The first 7 rows are patterns. Each new row is the sum of 2 different patterns, raised or lowered, with some noise. Before adding, each is slid sideways (what falls off one end comes back at the other) and multiplied by a number that may be negative. Names go in the order of the patterns.
Known rows, each followed by the names of its patterns:
[  1  19  17   1  -1  26  10   2  -5 -11 -26  15  -6  15   0 -19  10  -1
 -12   1 -25  26  -1   4   2  11   7   6  -3 -26  16  12  -3   7 -13   0
  -4  -4  -4   2 -13]  Q6
[ 12  -3   7  -3   5   6  21   5  -4  -3  -4 -10  -5   7  11 -19 -11 -14
   0   1   6   0 -10  11  -2  -3  -4   9 -18   7   5 -12  26  12 -16   1
   1  -2   1  26  13]  Q620
[ 26  16  -2  26  -2   0  -2  -1  -2  21   3   7 -14  14   4   2   8  18
  10  -1   4   0   1   0   3   2   4  17   1 -11  26 -14  -8  -8   4  -6
   8  -3  -2  11  -6]  Q115
[  3   6   1  -3  23  -1   2  -2  -1   7   3 -23   1  -1  -3   4   1  24
  14   4   7  14  -3  -3   6   2   1   7  -5   4   1  11 -10  -2  -1 -12
  -2  -1   3   1  -1]  Q824
[-14   1 -14   5 -10   0   4   1   1 -26  -3  24 -11 -22   0  10 -10  12
   4  11  -6  -5 -24 -25 -11  -3   5   5   4  -1   0 -22  15  -5  -4  16
 -20   1 -10 -15   1]  Q539
[ -1   1  -6   7 -26   5   9  -4 -10   7  11  -1  -2  14   6  15  12   8
 -15  16   3   5  -7 -15   5  -1 -21   1   5  25  -7   1   9  -1   9   1
  17   6   0 -23  16]  Q720
[-21   1  25   6  26  17  -1  -8  10   4  -3  -7   1   0  12  10  26  -6
  -4  11  12   4 -26  -1   4 -10 -10  15  12  19  -6  -6   8  -2   5   0
  -9   1 -14  11  26]  Q682

New rows. What belongs after each?
[-1 11 13  2 19 13 15 10  9 10  6 23 -2  4  5  8 -2 11 14 17 11  6  4 11
  0  5  5 21 -1  4 10 10 10 11  9  3 13  2  8  8 -1]  Q620 Q824
[ -3  21  -2   7   0   2  -6  -6  20  -1 -23   8  11  -1 -11  11 -17  -7
 -13  -5   0  16  18   8  -3  -5  -5  -6  -5   8  15 -15  -1  -2 -11  15
 -15   2   8  -4  10]  Q824 Q539
[ -3  -7   2 -27 -25 -25   3 -23 -28 -17 -16 -22 -12  11 -21  -6 -21  -8
   1 -17 -12 -17 -11  19 -47   5  -5  -2 -20  -9 -21  -3  12 -29 -11 -29
 -26   3 -32  -5  -5]  Q6 Q115
[ -5  27   9  26 -11  12  -6  11   7   0  -1  14  30  -1   1  19   7  24
  14  16   1  20   7  20   3 -11   2   7  -5  -5   6  22   7  13  29   1
  19   0  17  23   3]  Q6 Q720
[  5  17   5   7  16  -1  31 -22  14   8  22 -10  -6   9  18  33 -29  -8
  12  -9  12  17  20  22   4  -6  24   3 -10 -12  -1   8 -30   4  22  -6
  15  49  -6  31   2]  Q6 Q682
[15  6 23 18  3 13  6  8 13 39  2 10 27 17 24  6 21 34 20 12 -5 29 13 24
 27  8 29  0 11 16 38  2 30 16 26  4 47 14 12 26 36]  Q115 Q720
[  2  13  -9  16  20   4  13   4  10  -2   4   6  33  -1  -5  10  16   8
  35   2   3  34  20   7   5   8  13 -18  -4  -6  -4  -6  28   0   4   5
  17  18  10   8  29]  Q824 Q720
[-29   3  -8 -14  -2 -26  -5 -24  -9  -5  17 -20  13  -5   2  -9  19  -9
 -28  -7   5 -15 -23  -2  -1 -23 -11 -16 -19 -10   7 -20 -14  -4   5  11
   0   1  16  -7 -11]  Q824 Q720
[  3 -13   7 -19  -2  -2 -17  32   5 -38   4  11  -9 -13  20  -4  -2 -17
   4  -6  14  15  20  -1 -14 -11 -14 -12 -11  18 -10 -20 -13 -31   8  -5
   6   6 -14  15  -8]  Q620 Q539
[  3 -21  26  22  -9   2 -22   7   4  -5   0   3  -6  10  21  29  -4 -16
  40  11 -11  -4 -22 -30  19   6  11   3  -9  17   2  -6  -3 -24   9   7
  11  -1   5   8  27]  Q6 Q682
[ 25  -3  32   9  -4  34  26  14  23  20  -3 -13   6  14   9  33  23  20
  -4   2   6  29  -2  11  29   3  10  36 -10  21  15  27  17  -1  25  13
  14   2   7   1   0]  Q539 Q720
[  9  12  14  32  15  24   3   4  30  -5  11  25  26  35 -20   4  -2  -4
  -9   7  10  -9  20 -21  -3  11   8  18  -3  20   9   7   0  28 -10  -5
  -2  -7  32  -6 -17]  Q6 Q620
[ -9 -12   1  -5  -9 -25 -22   4  -9  -7 -14 -13 -42 -13 -10 -20 -13 -18
 -14   0  -1 -20 -14 -10 -34 -47 -15 -17 -22 -24 -11 -31 -31 -25 -12 -27
  -6 -21 -21 -42  -6]  Q620 Q824
[14 23 10 10 32 35 22 -8  6 12  0  4 21 32 16  9 10  9 23 13 18 14 12  7
 20 40 -9 17 32 14 31 23 26  8  4 19 21  7  6 16 14]  Q539 Q682
[ -4  -3  -7  -5  -3   0  10  -9  13   0 -21  28 -14  -4   1   0   2   4
   1  -9  10  -9  15   8  -7  31  -4 -20   1   8  -6   8   4  -4 -19   0
   4  -1  16  26  12]  Q115 Q539
[  3 -14  20  11 -11   9  -4 -13  -9  -6  -4   5  12  13  14  -4  14   7
  -7  18  -1  13 -12   1  -2   3  14   3  -6  21   0   8   2  23   3   5
   0  -7  -1  -3  17]  Q115 Q539
[ -1   4  -7  -6  -1  -1   9 -11  -6  -8   2   4  10   3  -6  23  -4  -1
  -5  10  -8   8  -7  -6  20   6 -10   2  15  11   4  26  19   9  -4  10
   2   5   8  15   8]  Q620 Q824
[ -5 -17   1   8  -1 -32  -3 -10  19 -10  10   2 -14  -5 -14  -4 -10  -3
 -24 -12 -21 -22 -16  -3 -28  -6 -10  -4 -22  -5  -3  -1 -30  10   0  -9
  27   8 -40   5  -7]  Q620 Q720
[ -7 -10 -17  -7 -38  -7  -1 -14 -23   1  -9  -2 -17 -20 -16  -7 -10 -14
 -13 -11 -14  -7 -16   3  -8 -34   5   2  -1 -31  -9 -16 -15 -16 -12  -1
 -20 -28 -15 -29 -13]  Q115 Q682
[14 -5 27 13 21 10 27 -1 15 21 13 31 16 19 25 31  7 -7 32 -5 -1 30  8 16
  6 11 -5 24 -6 20  9 23  6 31 -6  5 25 27 16 15 20]  Q620 Q720
[  8  23 -22  22  18  22   9  15   8  18  15  -1  38 -13  -1  11 -12  19
  14  -8  14  12 -11  16   4  47  10  12  16  20 -10  -2  19   9  13  15
   7  13  13  19 -13]  Q115 Q824
[ -3 -14  -8 -14   6   0 -17  -7 -11   2 -20   2  18 -14  -7  -4   3 -12
  14 -12  12   0 -14   3  -9 -21  -2   3   1   4  20  10  -9   7  -1  -5
  15 -11  17  -6 -13]  Q620 Q539
[ 13   9  24 -14  19  11  17  17  33  -1   7   3  19  -8   3  17  14 -21
  -6   1   9  10  15  13   1  20   7  -5   7  30 -25  28  25   9  32  26
 -10  16  13   3  16]  Q620 Q115
[ -1 -32 -23 -25 -30   0  -6  -8 -14   2   9  -2   3 -33 -12  -6  -3 -14
 -10  -6 -14  34   4   6   4   4 -35 -35 -29   2   7  -6   4  -8  -3 -14
  11   9 -15 -11   1]  Q539 Q682
[ -6  16 -10 -31  15 -34 -18  -4 -31  -8 -10 -34 -36 -22   0 -16 -20  -1
 -19  -8 -31   1  -3 -11 -32  12 -10 -16 -30  14 -29   6  -4 -17 -29  -7
   6 -26 -12   2  -4]  Q620 Q720
[-12  -3   0  10   3  20   3  13   8  14  -4  18 -12   7  13   8  -3   1
  28  11  -3  11   8  -8  -3   6   3  15  -1  17  17   4  17  19  19   0
 -22  28   8 -13   6]  Q720 Q682
[ -2  14  -6 -17  17   6  -1  10   1 -10  -8 -11 -15   6   0  -2 -10 -14
 -22  10  10   1   1  12   3 -10  17  22  19  12  11   2 -11  22  -7   8
   0  -7  -6  17 -21]  Q620 Q720
[ 30  14   6  24  40  31   9   4  14  -7  25   8  17  14  -9  27  30  -9
  16  16  32  28  31  15  13  25  20   7  -9  26  19  22  26  26   7   9
  18  21  17 -15  13]  Q6 Q682
[ 11  29 -20 -22  -7 -14  -6 -11   4 -11  30  18   3  -4   1 -24  -2   3
 -15  41  -9 -12   2 -20  14  -6  31  22   4   7   3   9  -3  10  15  -2
  -7  -8  17 -10 -30]  Q620 Q539
[ -5  -7   5   3   8 -11  -1  -1 -11  24 -10   7   8   6  22   1  15  12
   7   1 -17   6  -1  12   5 -18   9   8  -2  -4  23 -15   3  -6  12   1
  35  15   5   5   5]  Q539 Q720
[-13 -11  -8  -3   7  -1  18   0  -8 -19  16   0 -16  -8  -2  20   2 -11
  11   6  -3 -19 -19   3  -8 -11   0  -2   1   4  -2  14  -9 -25  34  -3
 -21 -10 -26 -11   0]  Q824 Q682
[  5   8  13  17  20   8  -3  14 -17  -2  20  -5 -17  15  20  16  11   3
  22   9   2 -41 -20  -5  -8  -2  20  18  19  -3 -21  23  -3   2  19 -23
   6 -17  -1  28 -26]  Q539 Q682
[ 18  -3 -20 -10 -24  20 -18 -14  -6 -10 -14   0 -11  10   2 -43   6  -4
 -35  -1 -31 -21  -1   4 -17   2  -3 -15 -19  -5 -15 -35 -39  -1   1 -11
   1 -21  25 -18 -10]  Q6 Q682
[ 11  11  14   4  10 -13   3  -3  11   6   2   6   4  29  16   9  24  24
   2  -9   4  15  18  -1   2   7   7   3   8  20  13 -16  27  12 -10   9
 -12   3  12  15 -11]  Q720 Q682
[ -8 -15  -3  -7 -15  11   9  -2 -12  28  -2  -8   0 -33 -33  16 -10   6
  -4 -18 -19 -16 -23  -2 -30  17  -9  -7 -17  -1   3   2  -4 -15  13  -1
 -14  13  -5   8  -9]  Q6 Q620
[  2   3  14  15 -10  -2  21   5   8  14   3  -1  -9  -9   2   1  -2   1
  15   2  -3  22   9   4   3   5  -6  18  24  14  22   7  10   1   6  10
  17   5   4   8 -17]  Q620 Q824
[  9 -38 -16 -10 -15  -8 -19  -3   6 -17 -34   0 -18 -16 -37 -21 -39 -15
 -18 -17 -23 -15  -7 -16 -22  -2 -14  -4 -14   0 -24  -3  -2  -8 -21 -32
 -13 -15 -37 -18 -12]  Q824 Q720
[ 2 26  5  9 13 18  4 26 11 12 19 16 24 29 18 26 28 22  3 15 14 28 18 32
 11 30 17 21 17 30 28 26 19 12 17 14 13 14 23 33  6]  Q620 Q115
[  1   1  -4   6   6 -23  16   8  -4  16   1  23  11   3   6  25  -3   1
  -3  11   2   8   1  15   8   9  -7  -2  -1 -12   0  -3   5  10   1  -5
  18  -7  -5  15   3]  Q115 Q824
